There are 9 hidden switches. A switch that is on adds its own fixed numbers to the row, and there is some noise. The rows also spread widely along 13 directions, which tell nothing about the answers.
Known rows, each followed by its switches (1 for on, 0 for off):
[-3.85  0.24 -1.07 -0.41  0.99 -0.04  0.48 -1.20 -0.43 -1.06  0.08  3.55
  0.98 -0.38  1.73  2.18 -0.67  0.08  0.18  0.05 -1.09  3.50  0.45 -2.11
 -1.06 -0.67  0.92 -0.03  0.83 -2.17 -0.35 -0.14  0.49 -0.66 -0.54]	0 1 1 1 1 0 0 0 0
[-1.97 -0.88  0.51  0.54 -0.52 -0.84 -0.41 -0.72 -2.67 -0.57  0.60  0.15
 -1.33 -1.20  1.29 -1.87 -0.63  2.51 -0.35  2.00 -2.01 -0.19 -2.33  1.62
  1.30 -0.76 -0.15  0.60  0.46 -0.64  0.33 -0.81 -0.91 -1.13  1.08]	0 1 0 1 1 0 0 0 0
[-2.75 -0.70  0.22 -0.74  1.03 -0.34  0.16 -0.85 -2.34 -1.54  0.40  2.77
  0.14  0.18  1.90  0.02 -1.23  0.41  0.16  0.85 -1.90  2.81 -0.95 -1.73
 -1.40  0.10  0.81  0.58  0.59 -0.80 -0.62  0.28  0.99 -0.80  0.21]	1 0 0 0 0 0 1 0 0
[-1.21  1.16  1.38  0.29  0.40 -0.45 -0.14  0.29  0.44 -0.59 -1.88  3.83
  0.48  1.02  1.82  1.44 -1.08 -0.13  0.27  0.73  0.80  1.37 -0.10 -1.49
  0.21 -0.83  0.78  1.19  1.19 -5.15 -0.50  2.17 -0.12 -2.39 -1.01]	1 0 0 1 1 1 1 0 0
[-0.56 -0.20  2.04 -0.63  1.25 -2.87 -0.36 -2.04 -3.00 -2.17  0.19  3.28
  0.07  2.19 -1.20  0.22 -0.70  0.53  1.92  0.06  2.62  0.27 -0.10 -0.41
 -2.63 -0.15  1.26  0.05  0.67 -3.38 -0.55  4.48 -0.69 -2.58 -0.91]	1 1 0 0 1 1 1 0 0
[-0.73  0.35  0.30  0.06  0.88 -0.45 -0.38 -0.98 -2.20  1.83 -1.26  0.76
 -0.24  1.11  2.45  1.71 -0.34 -0.02 -0.45  0.90 -3.19  0.75 -0.85 -1.39
  0.48 -1.77  0.80 -1.20  0.60 -0.83 -2.70  0.23 -0.79 -1.86  0.21]	1 1 1 1 1 0 0 0 0
[-3.07 -0.28  2.05 -0.09  0.91 -2.18 -0.08  0.42 -2.38 -0.54 -1.27  2.68
  1.23 -0.94 -0.06 -1.19  1.47  2.67  0.78  1.34 -0.72  1.61 -0.64 -0.25
 -1.02 -0.54  1.58 -0.96  1.51 -1.35 -1.89  0.98  3.25 -3.02  1.09]	1 0 0 0 1 1 1 0 0
[ 0.69 -1.80  1.11 -2.04 -0.84  0.86  1.07  1.11 -4.27  1.51 -0.18 -3.65
 -1.37  2.42  3.81  2.21 -1.39 -0.98 -0.44  0.32 -2.72  2.44 -3.46 -2.29
  1.35  4.22  0.19  2.39  1.21 -0.06 -0.07  2.52 -0.01 -1.11 -0.03]	0 0 1 0 0 1 1 1 1
[-1.20 -0.85 -0.98 -1.37  0.32 -1.30  1.42  0.92 -0.24 -2.10 -1.18 -0.23
  3.00  0.11  1.54 -0.08  0.13  0.38  0.62 -0.66  2.28  1.72 -0.15 -0.38
 -0.95  1.23  0.13 -0.33 -1.58 -0.59  1.35  1.79  4.36  0.61 -1.34]	0 0 1 0 0 0 1 0 0
[ 2.03 -1.79 -2.70 -2.19 -0.06  0.10  0.69  1.37 -2.78  0.69 -0.64 -4.59
  1.31  1.59  4.46 -0.86 -1.56 -0.70 -0.81  0.53 -1.20 -0.38 -2.31 -1.40
  1.73  1.98 -0.16 -1.42 -3.43  1.97 -0.17  1.28  3.79  2.25 -2.00]	0 1 0 1 1 1 1 1 1
[-0.56  0.19  0.36 -0.80  1.27 -0.64  2.67 -2.39  4.78 -2.66 -1.15  2.09
  2.38 -0.12 -0.29 -0.14 -0.69 -3.38 -2.47 -0.57  0.55  1.43  3.25  2.59
 -2.72 -2.69 -1.02  1.63  0.47 -3.31 -1.38  1.99 -1.10  0.21  0.83]	0 1 1 0 0 0 1 0 1
[-2.52  0.36 -0.17 -1.28  2.26 -2.40 -0.58 -1.75 -2.65  0.46 -1.71 -0.02
  2.96 -1.29 -0.85 -2.32  1.57  2.14  0.66  0.53 -1.98  0.64  1.40  0.02
 -2.50 -1.62  1.61 -3.90  0.36  2.21 -2.51  0.35  3.76 -2.43  1.34]	1 0 0 0 0 1 1 0 0
[ 1.87 -1.88  0.88 -0.02 -0.22 -2.85  0.74 -1.10 -1.16 -1.15  1.56 -0.74
  0.55  1.05  0.16  2.51 -0.69 -2.24  0.76  0.25 -0.25  1.44 -1.75  1.91
 -1.08  2.17 -2.33  3.36  1.19 -1.61  2.95  2.03 -2.93 -0.81 -1.15]	0 1 1 1 0 0 1 0 0
[-0.87 -2.13  0.51  1.27  3.40 -3.82  0.99 -0.51  0.50 -0.39 -0.53  0.96
 -0.30  1.07  2.08  1.18  2.13 -0.24  1.15  1.17 -1.25  2.41 -0.14  1.06
 -0.67 -1.22 -1.28  2.01 -0.74  0.34 -0.69  0.53  1.53 -0.14  1.42]	1 0 1 1 1 1 0 1 0
[ 0.96 -0.09 -1.05  0.90  1.54 -2.10  0.43 -1.98  0.29  0.84 -1.13 -0.86
  1.38  0.58  0.50  1.38  0.53 -1.13  0.03  0.30 -2.19  0.51  0.28  1.79
 -0.57 -3.07 -1.43 -0.22  0.55  0.18 -0.91 -0.38 -2.26 -1.79  0.10]	1 1 1 1 0 1 0 0 0
[-2.46  2.44 -3.42  0.06 -0.68  1.30  1.07 -3.00 -0.89 -2.52 -0.47  2.71
  2.14 -0.89  0.56 -1.81 -2.99  1.65  0.48  1.51 -0.05  0.24  0.08 -0.43
 -0.18 -3.12  0.82 -1.53  0.01 -2.61  1.76 -0.76 -1.38 -2.23 -1.72]	0 0 1 1 0 1 1 1 1
[ 1.16 -0.05 -1.37  2.89  2.76 -3.05 -0.82 -0.56  0.65  0.08 -1.91  1.01
  2.42 -0.81  1.64 -1.56  1.16  0.11 -0.03  2.72 -1.06 -1.80  0.44  2.76
 -0.29 -4.37 -3.00 -0.61 -2.88  1.92  1.10 -1.30  1.21 -0.08  0.15]	1 1 0 1 1 0 0 0 0
[ 0.86 -0.45  2.09 -2.01 -2.87  2.07  2.86  1.47 -1.33 -1.29  0.15 -0.17
  1.40 -0.44  1.88 -3.56 -2.78 -0.55 -2.71  2.14 -2.40 -0.28 -3.76  0.41
  1.15  1.65 -0.01  1.05  0.94 -1.96 -0.72  1.05  0.84 -0.82 -0.74]	0 0 0 0 0 1 0 1 0
[-0.65 -1.24  1.50  0.90  1.58 -3.46 -0.34  0.34  0.43 -0.90 -0.78  1.98
  0.91 -0.12  2.04  1.53  0.13 -0.81  1.08  2.27  0.66  1.60 -0.24  1.46
 -0.47  1.10 -2.43  4.15 -0.65 -2.59  3.18  2.02  1.07 -0.70  1.13]	1 0 1 1 1 0 1 0 1
[ 0.40 -2.80 -0.26  1.29  1.65 -3.48  0.92 -1.40 -3.11 -3.13  2.76  1.44
 -0.47  0.27  0.91 -1.52 -0.11  0.65  1.83  2.50 -0.82  0.96 -2.78  2.00
 -1.32  0.46 -2.44  2.79 -1.30  1.65  3.08 -0.13 -0.12  0.51 -0.47]	0 0 0 1 0 0 1 1 0
[-1.16 -1.06 -0.29  0.16  0.63 -2.95  0.39 -1.80 -0.43 -1.79 -0.32 -0.71
  1.02 -0.96  0.05 -2.04  0.15  1.24  0.01  1.22 -1.06  0.00 -0.87  3.19
 -0.67 -1.66 -0.62  0.10 -0.33 -0.21  0.15 -0.53  0.47 -0.84  1.46]	1 0 1 0 0 0 1 0 0
[-1.31 -1.02 -1.76  1.33  2.10 -1.00 -0.37 -0.84 -1.70 -0.53  0.16  0.11
  0.61 -0.98  2.61 -1.31 -0.90  0.44 -0.64  3.15 -3.70  0.87 -1.45  0.81
 -0.28 -1.90 -2.45  1.41 -1.18  2.75  1.81 -2.14  0.33 -0.20  1.64]	1 1 0 0 0 1 0 1 0
[-1.05 -0.55 -1.41 -0.24  1.32 -2.50  0.21 -3.17 -0.05 -3.22  0.27  0.45
  0.89 -0.02 -0.66 -1.91 -1.03  1.17  0.99 -0.19  1.61 -0.58  0.44  2.07
 -1.73 -2.05  0.01 -0.53 -1.08 -1.25  1.18  1.32 -0.56 -0.34 -0.67]	1 0 0 1 1 0 1 0 0
[-1.11 -2.27 -2.28 -1.43 -0.49 -0.32  1.86 -1.32 -0.10 -3.94  1.76 -1.53
 -0.44  0.67  2.62 -0.90 -2.79 -0.30 -0.88  0.11  0.20  1.33 -2.23  1.11
  0.14  1.04 -0.78  2.28 -1.85 -1.31  2.29  0.41 -0.18  2.56 -0.20]	0 1 1 0 0 0 1 1 0
[ 0.94 -4.19 -2.69 -0.86  1.57 -0.73  4.02 -0.21 -0.02 -4.57  1.48 -0.38
  1.79  1.12  2.29 -0.78 -1.48 -1.59 -0.88 -1.20  0.26  2.81 -1.95  0.32
 -2.36 -0.60 -1.40  0.58 -2.08  1.14  0.39  0.37  2.12  2.31 -1.89]	1 0 1 0 1 1 1 0 0
[-0.15 -0.48 -0.80 -0.61  1.93  0.68  2.49 -3.20 -0.74 -1.96 -0.33 -0.36
  0.38  0.91  0.23 -1.49 -1.49 -0.87 -1.62 -0.26 -0.56  0.03  1.12  0.76
 -2.46 -2.66 -0.69 -0.11  0.04  0.70 -0.69  2.28 -1.91 -1.00  0.49]	0 1 1 0 1 1 0 1 1
[ 1.36 -0.05 -2.54  1.22  3.04  0.20  1.38 -1.54 -2.29 -0.82 -2.80 -1.05
  0.46  3.50  1.72  0.49 -0.20  1.48  1.02 -1.78  2.67 -0.84  0.78 -1.47
 -1.59 -3.66 -0.13 -2.25 -1.58  1.67  0.50  3.31 -0.24 -2.35 -2.14]	1 0 1 1 1 1 1 1 0
[-1.07 -0.80 -0.71 -1.61 -0.61 -0.66  1.53 -2.88 -1.01 -3.88  1.69  1.37
 -0.23  0.93 -0.72 -1.33 -2.80  1.00  0.75 -0.75  1.24  0.89 -1.28  0.87
 -1.29 -0.82  1.27  0.19  0.98 -3.48  0.18  1.54 -2.48 -1.25 -1.67]	1 0 0 1 0 1 1 0 0
[ 0.71  1.36  1.45 -3.10  0.08  1.59  0.20 -0.60  0.62  1.61 -2.81 -1.65
  1.16  0.46  2.59 -0.80 -2.66 -3.01 -3.37  0.83 -2.15 -1.10  0.84 -1.21
  0.07  0.06  0.72 -0.79  0.13 -2.40 -3.06  2.98  0.85 -0.52  1.09]	0 1 1 0 1 1 0 0 0

New rows. What belongs after each?
[-1.33 -1.66 -0.94 -1.47  1.56  0.05  0.23 -0.88 -0.76 -0.37  0.44 -1.32
 -0.03 -0.07  2.29  1.28 -1.59 -1.12 -0.86 -0.23 -2.84  3.20 -0.42 -1.02
 -1.10  1.07 -0.77  2.00  1.12  0.49  0.69  0.33 -0.48 -0.54  0.54]	1 0 0 1 0 1 1 0 0
[-0.45 -1.86  0.64 -0.11  0.66 -1.61  2.75 -3.05 -2.23 -2.92  1.47  0.80
 -0.03  0.64 -1.48 -1.80 -0.39  1.07  0.42 -0.25 -0.83  0.99 -1.62  2.45
 -2.41 -2.49  0.16 -0.27  1.41 -0.16 -1.70  0.75 -2.51 -2.39  0.07]	1 0 1 0 0 1 0 0 0
[-0.47 -1.58  0.44 -0.31  0.37  1.50  0.51  1.40 -4.58 -0.43 -0.04  0.37
  0.82 -0.41  2.74 -0.91 -1.59  0.28 -1.65  1.72 -2.18  1.31 -2.19 -1.55
 -1.13  1.58 -1.28  1.17  0.34  2.23  1.77  0.86  1.52 -1.12 -0.01]	0 1 0 0 0 0 1 0 0
[-1.64 -1.06 -0.38  0.97  0.81 -2.50  1.55 -0.25 -1.55 -3.07 -0.84  1.12
  0.95  0.91 -0.90 -1.52  2.46  3.75  2.34 -1.51  4.03  0.58 -0.29  1.58
 -1.06 -1.87  1.09 -1.49 -0.93 -0.12 -0.14  1.64  2.41 -1.25 -1.42]	0 0 0 0 0 0 1 0 0
[-1.18 -1.32 -0.85  0.30  1.28 -1.66  2.33 -0.48  1.28 -2.32  0.24  2.14
  1.08  1.66  1.94  2.16  0.61 -1.65  0.07 -0.14 -0.11  3.61  0.12  0.13
 -0.94 -0.53 -0.55  1.94 -0.66 -1.70 -0.39  0.70  0.67  0.95 -0.62]	0 1 1 0 0 0 1 1 1
[ 0.30  1.57 -0.99  1.09  2.69 -3.60 -0.90 -4.45 -1.21  0.07 -0.68  1.65
  0.85  1.65 -0.59  2.37  0.69 -0.88  3.03 -0.14  0.21  0.08  1.50 -0.30
 -2.00 -2.82 -0.03 -1.45 -0.27 -0.83 -0.01  1.41 -2.53 -1.85 -1.69]	0 0 1 1 1 0 0 0 0
[-0.85 -0.80 -2.50 -2.29  0.94 -2.13  1.76 -3.99 -1.07 -1.83  0.63 -3.77
  2.23  0.18 -2.74 -0.72  1.05  0.82  1.56 -3.35  0.75  1.19  1.43  1.84
 -2.71 -0.84  1.10 -2.97  0.34  1.81 -0.98  1.35 -0.70 -0.83 -1.29]	0 0 0 0 0 1 0 0 1
[-5.97 -1.50 -1.35 -1.15  3.34 -0.47  0.89  1.53  6.13 -1.06 -1.97  2.16
  0.16 -0.70  4.69  3.40  1.06 -0.99 -1.33 -1.43 -1.14  7.26  2.92 -1.87
  0.03 -0.30  0.66  3.24  0.06 -2.70 -2.23 -0.91  4.46  2.31  2.37]	1 0 0 1 0 1 1 0 0
[-2.70 -1.70 -1.61 -1.16  2.86  0.01  1.87 -0.40  2.69 -1.95 -1.31  0.72
 -0.62  0.67  2.79  0.06  0.14 -0.21 -1.60 -1.82  0.57  2.87  2.11 -0.77
 -0.96 -2.06  1.09 -0.11 -1.10 -0.88 -3.26  0.99  2.64  1.70  0.73]	0 1 0 1 1 1 1 0 0
[ 0.04 -0.53 -0.77 -1.43  0.57 -0.94  1.06 -0.17 -0.18 -0.11 -1.25 -0.41
  1.58  1.76  2.68  1.23 -0.42 -0.86  0.05 -0.87 -0.50  1.56 -0.35 -1.26
 -0.05 -0.29  1.01 -1.35 -1.15 -1.30 -2.10  1.25  2.06  0.38 -1.39]	1 0 1 1 0 0 1 0 0
[-2.60  0.78 -1.37  2.75  0.20 -0.50  1.03 -1.35  0.08 -3.19 -1.75  1.26
 -0.61  1.23 -0.58  0.24 -0.08  4.34  1.44 -0.94  5.10 -0.52 -0.35  2.09
  0.22 -3.88 -0.11  1.14  0.66 -3.60  3.40  1.98 -3.10 -3.68 -0.35]	1 1 1 0 1 1 0 1 0
[-1.29  0.05 -2.13 -2.52  0.82 -0.85 -0.39 -2.88  1.07 -0.84 -0.41 -2.18
  2.24 -1.34  0.72 -0.86 -2.81 -1.09 -1.18  0.23 -1.01 -0.26  1.09  1.04
 -1.08 -0.40 -0.48 -0.54 -0.96 -1.25  1.21  0.90 -0.05  0.31  0.76]	1 1 1 1 1 1 0 0 0
[ 0.40  0.07  0.18 -1.81  0.84 -1.16  0.75 -4.37  0.01 -2.11  0.03 -0.15
 -0.09  1.54 -0.41 -1.30 -2.73 -0.92  0.07 -0.42  1.26 -1.24  0.73  1.58
 -1.87 -1.58  0.21  0.23 -0.61 -2.67 -0.14  3.33 -3.08 -0.66 -0.18]	1 0 1 1 0 0 0 0 0
[-1.66 -0.87  0.07 -0.74  1.50 -3.66  0.69 -1.11 -0.74 -0.51 -0.26  0.84
  2.99 -0.55 -1.11  0.01  1.75  0.80  1.53  0.12 -0.20  1.67  0.76  1.52
 -1.99 -0.69  0.30 -1.39  0.02  0.00 -1.14  0.98  2.33 -1.46  0.22]	1 1 1 1 0 1 0 0 0
[ 2.40 -1.45 -0.42 -0.38  0.81 -1.79  1.84 -0.88 -1.67 -1.36  0.02 -2.05
  1.42  2.06  0.99 -0.04  0.10 -1.41  0.35 -0.36  0.43 -0.04 -1.16  0.60
 -0.99  0.84 -1.25  0.36 -1.37  0.75  1.00  2.60  0.22  0.54 -2.18]	0 0 0 0 1 0 1 1 1
[-2.20 -1.71 -3.58  1.14  2.16 -1.27  1.08 -0.13  0.83 -2.24 -0.69 -0.16
 -0.22  1.53  2.87  1.38  1.35  1.76  1.15 -1.32  2.40  2.51  0.70  0.41
  0.35 -1.60 -0.47  1.10 -2.79  0.60  1.51  0.40  1.65  1.91 -0.74]	0 1 0 1 0 0 1 1 1
[-1.89 -1.75  1.29 -0.34  2.93 -2.00  0.85 -2.26  0.07 -1.31 -0.35  0.58
 -0.78  0.52  0.56  1.05  0.35 -0.40 -0.39 -0.54 -0.85  2.22  1.26  0.76
 -2.54 -0.77 -0.33  1.82  1.42 -0.74 -0.75  2.10 -0.77 -1.41  1.89]	1 0 1 1 1 0 1 0 0
[-0.94  0.20  1.16 -0.08  4.33 -1.05  1.14 -2.83 -3.13  1.05 -2.56  0.70
  0.00  1.99  0.57 -0.50  2.24  0.41  0.01  0.07 -1.89  0.73  2.82 -1.17
 -3.17 -2.99  1.29 -2.28  0.22  3.16 -4.49  2.84  1.33 -2.60  1.79]	0 0 1 0 0 0 1 1 1
[ 0.60 -3.35 -2.60  0.98  3.09 -3.99  0.19 -3.21 -0.30 -3.04  2.42  0.51
 -0.65  0.63  1.89 -0.40 -0.90 -1.65  0.69  1.50 -1.57  1.18 -0.73  2.65
 -1.47 -2.21 -2.61  1.97 -3.02  1.19  1.14 -1.03 -1.35  2.73  0.04]	1 1 0 1 1 0 1 0 1
[-0.22 -1.65 -0.30 -1.40  0.95 -0.40  2.54 -2.97 -2.49 -3.30  1.36  0.28
  1.71  0.30 -3.18 -0.42 -0.87  0.11  0.27 -2.34  2.09  1.28  1.19  1.19
 -4.56  0.10 -0.15 -0.22  2.45  0.06  1.51  3.96 -2.46 -2.97 -1.80]	0 1 0 1 1 1 1 0 1
[-3.49  0.28  1.11  1.41  2.32 -1.35  0.41 -1.31 -0.94  0.66 -1.50  2.81
 -0.15 -0.90  1.68 -1.10  1.94  1.28 -0.81  2.95 -3.72  1.47  0.91  0.93
 -0.40 -3.29  0.03  0.18  0.28  0.91 -3.01 -1.04  1.22 -1.70  3.60]	0 1 1 0 0 0 0 1 1
[-0.07 -0.02  1.95 -1.45  1.43 -1.90  1.13 -2.73  1.11 -1.36  0.32  2.75
  0.53  1.54  0.40  0.26 -0.83 -2.98 -0.51  0.11 -1.66  1.62  0.56  0.01
 -2.01 -1.16  0.76  0.59  0.42 -2.86 -3.75  1.98 -1.14  0.10 -0.30]	1 0 0 0 0 0 0 0 0
[-0.05  0.79 -1.99 -0.58  0.77 -3.06 -1.16 -1.75  1.01  0.82 -0.84 -0.94
  4.87 -2.83 -0.09 -1.33 -0.30 -1.49 -0.57  2.70 -3.74 -0.22  1.14  2.87
 -0.74 -1.39 -1.79 -1.11 -0.72  0.68  0.68 -1.81  1.29 -0.66  0.71]	1 1 0 1 0 1 1 0 1
[-3.54 -1.67 -0.07 -1.59  0.28 -0.94  1.82  0.34  1.69 -2.07  0.19  1.07
  0.58 -1.45  2.37 -0.23 -0.37 -0.60 -1.25  0.77 -2.50  4.34 -0.75  0.30
 -0.10  0.75  0.36  1.94  0.74 -2.16 -1.58 -1.34  2.87  1.00  1.79]	0 0 1 0 0 1 1 0 0
[-0.42 -0.25 -3.35 -2.55 -1.32  0.68  1.70 -0.34  2.62 -1.26 -0.44 -2.97
  2.91 -0.48  1.83  0.77 -2.22 -1.70 -1.71 -1.55 -0.38  1.63 -0.15  0.49
  0.55  0.50  0.02 -0.54 -0.28 -2.30  0.55 -0.12  0.53  1.16 -1.59]	0 1 1 1 0 1 1 0 0
[-1.26  0.49 -1.92  0.65  2.15  0.38  2.03 -1.85 -0.08 -2.86 -1.62  3.54
  2.20 -0.27  0.36 -3.37 -0.78  1.47 -0.67  0.44  1.61 -0.39  1.98  0.79
 -2.53 -5.28  0.24 -2.67 -1.46  0.28 -1.27  0.53  1.55 -1.24 -0.53]	0 1 1 1 0 1 1 0 0
[-0.15 -0.10 -0.97 -0.26  1.86 -2.53 -0.16 -2.36 -1.15 -0.38 -0.76  0.13
  0.99  1.22  1.17  1.18 -0.59 -0.87  1.64  0.60 -0.05  0.93  0.22 -0.28
 -0.99 -1.19 -0.27 -0.12 -1.20 -1.06  0.11  1.51 -0.18 -0.85 -0.46]	1 0 1 0 1 1 0 0 1
[ 3.13  1.13  0.21 -2.79  0.26 -2.86 -0.82 -0.42 -0.65  1.62 -1.05 -0.22
  5.03  0.99  2.34  1.39 -1.95 -4.83  0.21  1.95 -2.20 -0.38 -0.42 -1.97
 -0.82  2.54 -0.42 -1.62 -1.96 -2.04 -0.37  2.32  3.10  0.83 -2.79]	1 0 1 1 1 0 1 0 0
[ 0.21 -1.02  0.23 -0.11  2.07  0.25  1.39  1.76 -1.01  0.50 -3.59 -0.73
  0.65  2.12  3.74  0.31  0.58  0.30 -0.78 -0.45  0.47  1.20 -0.01 -1.62
 -0.38 -1.26  0.29 -0.46 -1.26  0.72 -2.19  2.41  3.53 -0.93  0.30]	1 0 1 0 0 1 1 0 0
[-2.29 -2.58  2.14 -2.63  1.50 -0.61  3.31 -0.42 -0.72 -3.33  0.54  3.94
  1.28  0.75  1.04 -0.91 -0.89 -0.71 -0.79 -0.34  0.69  3.47  0.67 -1.15
 -3.40  1.02  1.28  0.60 -0.04 -2.11 -2.45  4.00  3.65  0.07  0.07]	1 0 1 1 1 0 1 0 1
[ 0.39 -2.82  0.98 -2.08 -0.02 -0.16  3.26 -0.11 -1.99 -0.87  0.42 -2.36
  1.35  0.65 -0.10  0.78  0.06 -1.24 -1.59 -1.73 -1.06  2.62 -0.80  0.32
 -2.09  1.70  0.08  0.18  2.27  0.40 -1.59  2.77  0.24 -1.46 -0.36]	0 1 1 0 1 1 1 0 1
[-0.91  1.24  1.07 -0.49  1.48  0.51  0.58 -0.09 -2.36  0.58 -2.86  2.00
  1.24  1.45  0.93  0.30  0.60  0.71  0.48 -0.30  0.83  1.22  1.50 -2.45
 -1.62 -1.18  1.55 -1.60  0.83 -0.48 -2.18  3.18  1.60 -3.06 -0.85]	0 0 0 0 0 1 1 0 1
[-2.99  2.06 -3.25 -1.46 -1.08 -1.51 -1.40 -3.03  0.34 -2.39  0.67  0.28
  4.24 -3.84 -1.32 -2.64 -2.47  1.28  1.14  1.70 -0.03 -0.68  0.46  1.94
 -0.77  0.05 -0.82 -0.97 -0.83 -1.54  5.14 -1.41  0.18 -0.41 -1.07]	0 0 0 1 0 0 0 0 0
[ 0.35  1.16 -2.85 -1.59 -1.34 -2.79  0.78 -1.63  2.40 -3.03  0.29  0.39
  5.52 -1.14 -0.75 -1.32 -1.85 -1.66  0.96  0.89  2.08 -0.54 -0.21  2.30
 -0.58 -0.50 -0.82 -1.19 -2.55 -3.56  2.55  0.10  1.51  1.40 -2.77]	0 1 1 0 0 1 0 0 0
[-2.04 -0.53 -1.60 -0.50  1.61 -1.92  2.92 -2.69  0.23 -3.17 -0.80  1.83
  2.21  1.46 -0.90 -1.00  1.38  1.65  1.14 -2.69  2.03  1.35  1.11  0.21
 -2.44 -4.18  2.67 -4.57 -1.18 -0.74 -4.02  1.02  2.05 -0.37 -1.81]	1 0 1 0 1 0 0 0 0
[ 3.70  0.98  0.09  2.21  0.22  1.29  0.61 -1.29 -3.27  0.47 -2.07 -1.80
 -0.82  2.07  2.15 -0.71 -2.32 -0.32 -0.44  2.23 -0.17 -3.25 -2.12  0.67
  0.80 -2.29 -2.90  1.79 -0.25  0.12  3.21  2.43 -4.72 -3.51 -0.90]	0 0 1 0 1 1 0 1 1
[ 2.50  1.01 -0.68 -1.10  1.92 -3.26 -0.38 -1.89  0.96  1.29  0.07  0.69
  4.20 -0.69  1.84  0.10 -1.08 -5.47 -0.05  3.72 -4.84  0.28  0.53 -0.23
 -1.04  0.57 -2.46  0.39 -1.71  0.26 -0.06 -0.29  1.53  1.43 -1.06]	0 0 0 1 1 1 0 1 1
[-0.91  0.65 -1.60  0.45  0.55 -1.47  0.31 -0.91 -1.20 -1.18 -2.53 -2.75
  2.95 -0.79 -1.69 -0.88  1.08  3.14  1.50 -1.22  3.48 -0.73  0.97  2.20
 -1.39 -1.06 -0.64 -1.28  0.34  0.78  3.83  1.82  0.72 -3.52 -0.41]	0 0 1 0 0 1 1 0 0
[ 1.26 -2.56  0.75 -1.66  0.97 -0.52  2.14  0.14 -4.88 -1.26  0.84  0.19
  0.95  0.85  1.15 -2.91 -0.45  0.28 -0.09  0.63 -1.35  0.69 -2.01 -0.86
 -2.04  0.76  0.39 -1.69 -0.54  2.79 -2.04  1.80  2.97 -0.52 -1.42]	0 0 0 1 0 1 1 0 0
[-0.92  1.69 -0.13 -0.68 -0.25 -0.97 -0.01 -1.57 -0.40 -0.66 -1.43  0.48
  2.60 -0.50 -0.67 -1.19 -0.16  0.79  0.69  0.06  0.65 -0.63  0.51  0.57
 -0.62 -1.18  0.73 -1.89 -0.07 -1.46 -0.01  1.10  0.49 -1.58 -1.21]	0 0 0 0 0 0 0 0 0
[ 0.22 -2.34 -0.96 -0.71  2.28 -1.59  2.00 -4.49  0.62 -3.85  1.64 -0.61
 -1.53  0.59  0.04 -0.83 -2.33 -1.60 -0.11 -0.39  0.60  1.34  0.82  3.11
 -2.73 -1.32 -2.13  3.81 -0.04 -0.61  2.08  2.13 -4.07  0.06  1.07]	0 0 1 1 0 1 1 0 1
